There are 8 hidden switches. A switch that is on adds its own fixed numbers to the row, and there is some noise. The rows also spread widely along 12 directions, which tell nothing about the answers.
(in the rows, 128 means zero)
Some rows, each with its switches (1 for on, 0 for off) after it:
[120 198 127 108 118 130 129 126 112 153 121 193 120 178 193  96 137 178
 110 180  94 155 149 121 107 123] | 0 1 1 1 0 0 0 0
[131  78 159  81  83 116 178  61 141 156 108  45  64 154 102 152  99 138
 178 119 105 147 107 100  96  89] | 1 1 0 1 0 0 0 1
[142 101 133  98  77 141 143 136 150 157 145 124 108 136 132 162 152 107
 165 156 101 202 127  99  74 120] | 0 0 1 0 0 0 1 0
[137 135 110  93 141 173  99 143 127 184  86 127 100 128 117 105 163 119
 176 144 119 127 179 137  69 113] | 0 1 1 0 0 0 1 1
[111  81  95  98 100 144 129 154 155  82 111 133 159  67 166 177 119  59
 102 144  70 135 171 142  99 131] | 1 1 1 0 1 0 0 1
[133 109 178  90 101  85 107  67 143  83 147 150 171 123 115 113 178 100
 122 101 100 199 152  73 150 145] | 1 1 1 1 0 1 1 0
[179  55 169 223 111 155 160 100 110  65  98 161 170  94 115 122 127  83
 105 134  89 127 120 187 178 124] | 1 1 1 0 1 1 0 0
[150 125 103  88 115 137 100 168 144 153 122 120 145 148 161 158 142 124
 142 115 115 131 146  86 122 127] | 0 1 1 0 0 1 0 1
[116 131 140  74 102  94  99 127 179 126 118  90 131 176 135 129 145 129
 121  78 142 111  98  70 132 109] | 1 0 0 1 1 1 0 0
[109 130  99 101 109 113 105 168 141  84 136 143 164 136 169 164 120  92
  95 137 118 130 136 139  95 147] | 0 1 1 0 1 0 1 0
[118 154 156  41  82 103 148  82 129 132 115 153 129  94 153 137 151 107
 143 133  58 218 155  50 105 132] | 1 1 1 0 0 0 0 1
[116  86 174 110 121 134 168 149 169  75 168 140 169 124 199  98 179  88
 114  88  84 169 119 133 152  64] | 1 0 0 1 0 0 1 0
[114 173 104 112  97 127 113 114 155 110  69 193 173 100 162 160 115 168
  36 193  83 110 200 117 128 155] | 0 1 0 1 0 1 0 1
[115 184 143  71 103  99 111 115 138 121 110 147 142 150 148 120 149 130
 121 127 120 144 138  87 100 131] | 0 0 1 1 0 1 1 1
[106 123 133 153  91  97 112  84 169 107 137 134 105 132 141 104 136 153
  72 149 127 171 169 102 176 135] | 0 1 0 0 1 0 1 1
[156 142 150 122 116 194 117 147 163 148  76 191 194 127 173 138 166 114
  99 160  89 128 117 135 102 119] | 0 1 0 0 1 1 0 1
[106 106 116 130 108 130 126 121 145  99  70 120 112  93 112  95 135 103
 106 119 124  83 166 153 119  92] | 1 0 0 0 0 1 0 0
[128  95 132 133 157 139 140 123 125  75  96 121 162 105 135 122 115 127
  94 114 118  76 152 187 146 104] | 0 1 0 1 0 0 0 0
[156 123 118 165 106 155  94 168 152 112  73 141 184  94 118 141 152  77
  96 123 130  98 134 135 129 139] | 0 0 1 1 1 1 1 1
[115 145  71 130 118  86 121 170  80  95 157 151 104 156 199 119  94 119
 131 127 100 122 192 132 146 129] | 1 1 1 0 0 1 0 1
[141 132 129 123 111 148  85 155 150 153 109 156 169 136 133 116 177  99
 118 139 127 146 116 114  96 135] | 0 1 0 0 0 0 0 0
[119 172 111 141 117  94  99 140 150  97 117 152 145 142 172 116 124 165
  56 119 135 104 159  97 197 135] | 0 0 0 0 1 1 0 1
[156 185 155 113 118 141  90 120  82 175  62 195 146 119  85  79 196  79
 180 140 107 147 135 116  48 138] | 1 0 0 1 0 1 0 0
[167 129 154 162 131 121 142 102 115 148 128 132 118 179 115 137 113 192
 124 145 126 133 112 128 165 132] | 0 0 0 0 0 0 0 0
[172  82 126 183  99 191 113 148 192 139  68 132 173 115 108 175 145 116
  91 154  98  90 133 141 130 129] | 1 0 1 1 1 1 1 1
[120 122 112 132  84 102  60 137 167  92  94 128 191 118  84 178 121  57
  81 140 134 105  91 117  80 186] | 1 0 1 0 1 0 0 1

New rows. What belongs after each?
[137 199 148 105 141  92 107  91  71 127  58 149 129  81  79 113 128 119
 132 114 131 121 156 104 126 160] | 0 0 0 0 1 0 0 1
[147 125 140 123 105 141 166 110 116 116 107 171 157 116 154 173 113 141
 100 176  75 155 138 139 113 137] | 0 1 0 0 0 0 0 0
[109 140 143  93  96 156 110 112 187 158  75 136 130 129 122 102 168 112
 122 154  99 133 123 113  70 103] | 1 0 1 1 0 0 0 1
[146 144 134 130 112 104  78 147 121 121 114 147 161 154 110 128 150  86
 133 106 141 119  98 108 112 152] | 1 0 0 0 1 1 0 0
[127 135 146 101 127 134 109 132 138 117  97 128 154 110 120 105 156  87
 136 111 127 130 117 125 106 118] | 0 0 1 0 0 0 0 1
[ 96 136  82 110  58  42 118 162 112  73 187 129 113 146 199 133 114  78
 122 115 106 182 172  78 130 138] | 1 1 1 1 0 1 1 1
[140 105 112 136  99 129 148 128 146 110 120 128 119 124 167 158 115 158
  95 141  99 139 188 116 172 118] | 0 1 1 1 1 1 1 0
[160  93 143 159 131 176 119 126 138 140 100 133 129 157 133 109 149 129
 139 133 125 116 121 159 134 105] | 0 1 1 0 1 1 0 0
[185  74 132 146 136 154 102 131 148 152 111 108 153 133 113 153 149 124
 145 102 109 116 152 106 169 130] | 1 1 0 1 1 1 0 1
[169 119 147 158 148 158 134 146  90  92  69 176 197  76 140 122 143  70
 120 112  82  96 156 170 139 124] | 1 1 0 1 1 1 0 1
[136 110 175  73 165 173 144  81 156 167 110 118 115 171 118 115 153 173
 166 145 106 123 120 159  78  82] | 0 0 0 1 0 0 0 0
[127 132 129 109  91 140 107 131 147 160 100 141 111 113 118 125 159  77
 156 149 103 165 134 106  68 127] | 1 0 0 0 1 0 0 1
[137  88 130 168  83 121 132 121 152  75 122 156 183 101 140 169 118 101
  62 165 104 153 126 143 134 156] | 0 1 0 1 1 0 0 0
[141  87  75 140  85 126 101 168 133 123 123 137 136 131 129 169 121  92
 122 151 111 119 159 130  97 148] | 1 1 0 0 0 1 0 0
[170 121 159 101  87 101 144 107 110 109 128 145 170  98 107 188 149 101
 143 125  93 197 140  76 122 162] | 0 0 1 1 0 1 1 0
[113 133 151  91  92 123 137  77 152 122  83 111 117 132 114 140 123 140
 108 144 119 138 127 113 100 125] | 0 1 1 1 1 0 1 0
[ 81 118 109  36  79 119 118 129 172 111 101 110 128 128 151 150 130 100
 113 134 123 123 135 109  54 108] | 0 1 0 0 0 1 0 0
[169 105 174 167 145 159 100  88 158 130 107 141 161 184 108 117 155 174
 102 131 137 111 113 144 173 128] | 0 1 1 0 1 1 1 0
[118 189 129 100 118 129 100 154 126 141  75 158 145  93 142  96 166  83
 125 116 124 138 136  98 100 127] | 0 0 0 0 1 0 0 1
[130 105 159 157  76  99 120  96 148  82 129 143 159 145 121 121 138  87
 105 139 112 152  95 123 124 131] | 1 0 1 1 0 1 0 1
[147 147 187  79 104 144 181 106 120 131  86 149 147 120 175 131 151 106
 149 109  65 160 119 101 107  88] | 1 1 0 1 1 1 1 1
[126 134  94  87 150 159 123 176 116 133  70 110 137 118 142 133 122  96
 146 111 101  57 166 162  74  99] | 1 1 1 1 0 0 1 1
[159  99 111 177 102 122 117 170 137 103 119 104 167 122 135 157 119 105
  92 106 135 114 120 118 174 139] | 0 1 1 0 0 0 1 1
[150 116 131 118 109 155 142 133 148 113  94 165 178  99 148 184 129 124
  88 153  68 138 153 124 126 146] | 1 1 1 0 1 0 1 0
[173 118 104 144 126 146 135 193 100 141 126 145 156 154 179 156 123 109
 148 115  89 108 136 131 135 116] | 1 1 0 0 0 1 0 1
[104  76 144  77  62 120 133 116 190 111 137  90 128 108 144 128 163  77
 125 110 119 197 111  75 115 101] | 0 1 1 0 0 0 0 0
[128 136  88 126  78 102 121 137 111 141 116 124  80 102 121 147 115 109
 144 157 118 167 172  97 104 151] | 0 0 1 1 1 0 0 0
[139 114  69 108 103  69  64 146 120 118 158 108 113 134 130 166 118 105
 144 108 122 146 205  61 156 178] | 1 1 1 1 1 1 0 1
[102 114 122 185  81 121 106 149 153  96 122 124 117 144 152  66 143  68
 101 122 137 134 109 145 130 106] | 1 1 1 0 1 0 1 1
[134 129 125 120 130 129 123 157 131 104 126 135 172 179 167 148 112 126
 102 131 123 102  85 151 109 127] | 0 1 1 0 0 0 0 0
[131 163 113 138 117 100 122 127  81  68  67 152 155  76 136 126 101  96
  89 111 120  93 165 134 157 149] | 0 1 1 0 1 1 0 1
[ 90 130 143 119 150 110  87  92 163 101  92  95 108 147  91  65 137 138
  98 100 176  74 123 153 135 106] | 0 0 0 0 1 0 0 0
[126  95 174 153 116 148 161  87 150  90  95 132 117 115 128  95 143 132
 106 124 122 128 134 163 152  83] | 0 0 0 0 1 1 1 0
[150 111 149 185 138 140 120 112 126 120 108 157 145 136 112  87 153 141
 102 138 114 116 155 161 155 123] | 1 1 0 1 0 0 1 0
[111 107 137 125 120 165 124 126 174 119 107 124 123 156 165  99 147 125
 112 137 122 107 144 166 109  80] | 0 1 0 1 1 1 1 1
[128 114  89 130  82 133 126 159 141 141 130 135 122 123 163 154 124 110
 119 168 104 158 159 120  98 127] | 0 1 0 1 0 0 0 1
[154 181 133 114 126 135 116 180  97 125  85 158 161 128 155 123 155  95
 136  96 125 111 119 117 112 126] | 0 0 1 0 1 1 1 0
[ 99 154 140  95 113 107 122  87 136 124  94 107  97 170 121  99 116 148
 119 127 123 102 129 126 105 111] | 1 1 1 0 0 0 1 1
[116  71 147 140  89 121  91 101 152  99 117 123 122 111 100  76 173  52
 139 106 134 155 135 127 117 118] | 1 1 0 0 1 1 0 0
[131  80 118 136  85 196 161 145 196 151 105 128 112 103 184 132 151 119
 117 164  58 157 176 127 126  81] | 1 1 1 1 1 0 1 1
[ 88 130 151 149  90  86 126 104 131  56  97 106 125 158 148  68 108  79
  95  90 147  86  80 153 123  92] | 1 1 0 1 1 1 0 1
[133 116 100 192 111 131 130 167  89 122 113 140  95 107 129  83 133  86
 140 144 137 127 151 172 115 109] | 0 0 0 0 0 0 0 0
[159 106 121 159 113 111 128 161 153  88 114 107 193 113 129 182 119 135
  66 101 129 104 123 109 190 144] | 0 0 1 1 0 0 1 0
[150 123 138 161  92 133 145 111 119 126  60 122 115 121 117  99 127 136
 111 113 116 100 131 117 165 106] | 1 1 1 0 0 1 0 0
[128  86 117 149  69 138 153 183 148  68 136 161 168  69 185 158 148  47
  98 137  95 172 149 137 119 115] | 0 0 0 0 1 1 1 0
[176 129 127 134 156  92 173 165  54  74 178 180 174  93 187 170 124 124
 136 101  52 173 198 117 202 144] | 1 0 1 1 0 0 1 0
[174 129 155 113 159 152 188 166 106 142 130 121 141 194 181 179 102 164
 152 103  83 100  83 151 130  88] | 1 0 0 0 1 0 1 0
[180  91 134 133 130 151 179 135  93 128 101 121 155  87 136 187 105 119
 143 130  79 131 149 139 137 123] | 0 1 0 1 0 0 0 1
[165 137  98 213 108 155 143 174 121 139  71 151 135 101 127 142 119 157
  74 157 120  92 163 150 168 130] | 0 0 0 0 0 0 1 0
[148 140 104 116 107 188 104 155 160 188  56 151 132 138 141 139 153 139
 119 167 112  99 155 126  80 118] | 0 1 0 1 1 1 0 0
[ 97 120 154  77 131  96 132 113 158  94 190 117 141 231 205 135 108 139
 123 121 102 137  79 137 107 103] | 1 1 0 1 1 0 0 1
[ 88 139 185  73 111 126 142  64 154 102  92 140 132 125 128  85 154  98
 131 140  91 148 111 137  67  94] | 1 0 1 1 0 0 0 1
[101 103 102 176  98 101  80 125 157 102  59  65  95 107  57  94 110  82
  93 104 177  48 126 147 129 126] | 1 0 0 0 1 0 0 1
[ 66 153 118  46 109  72 143 104 138  85  81  80  96 105 130 119  95 114
 109  91 124  85 146 110 106  97] | 1 0 0 0 0 0 0 1
[113 119 129 128 116  97 112 103 112  77  97 142 123  74 114  85 150  85
 113 101 118 130 209 127 150 127] | 1 1 0 1 1 1 1 0
[121 117 149 112  86 159 130 131 178 127  65 108 149 123 153 115 149  94
 105 116 127 108  95 121 104  86] | 0 1 0 1 1 1 0 1
[161 103 173  66 111 173 147 105 160 155  60  95 161 123 119 176 140 112
 148 105 106 120  87 103  95 104] | 0 1 0 0 1 1 0 1
[109  93 128 145  73 113 142 144 128  54 100 134 161  82 159 123 124  21
 105 116 101 125 120 153  98 110] | 1 1 0 1 1 1 0 1
[128 186 154  62 120 100 110  71 121 129  81 138 133 151 107 147 117 152
 128 137 119 122 128  93  97 150] | 0 0 1 1 1 1 0 1
[123 124 127 161  76  91 118 145 106 119 168 126  84 192 164  86 131  69
 177 126 129 167  94 126  98 110] | 1 0 1 1 1 1 0 1
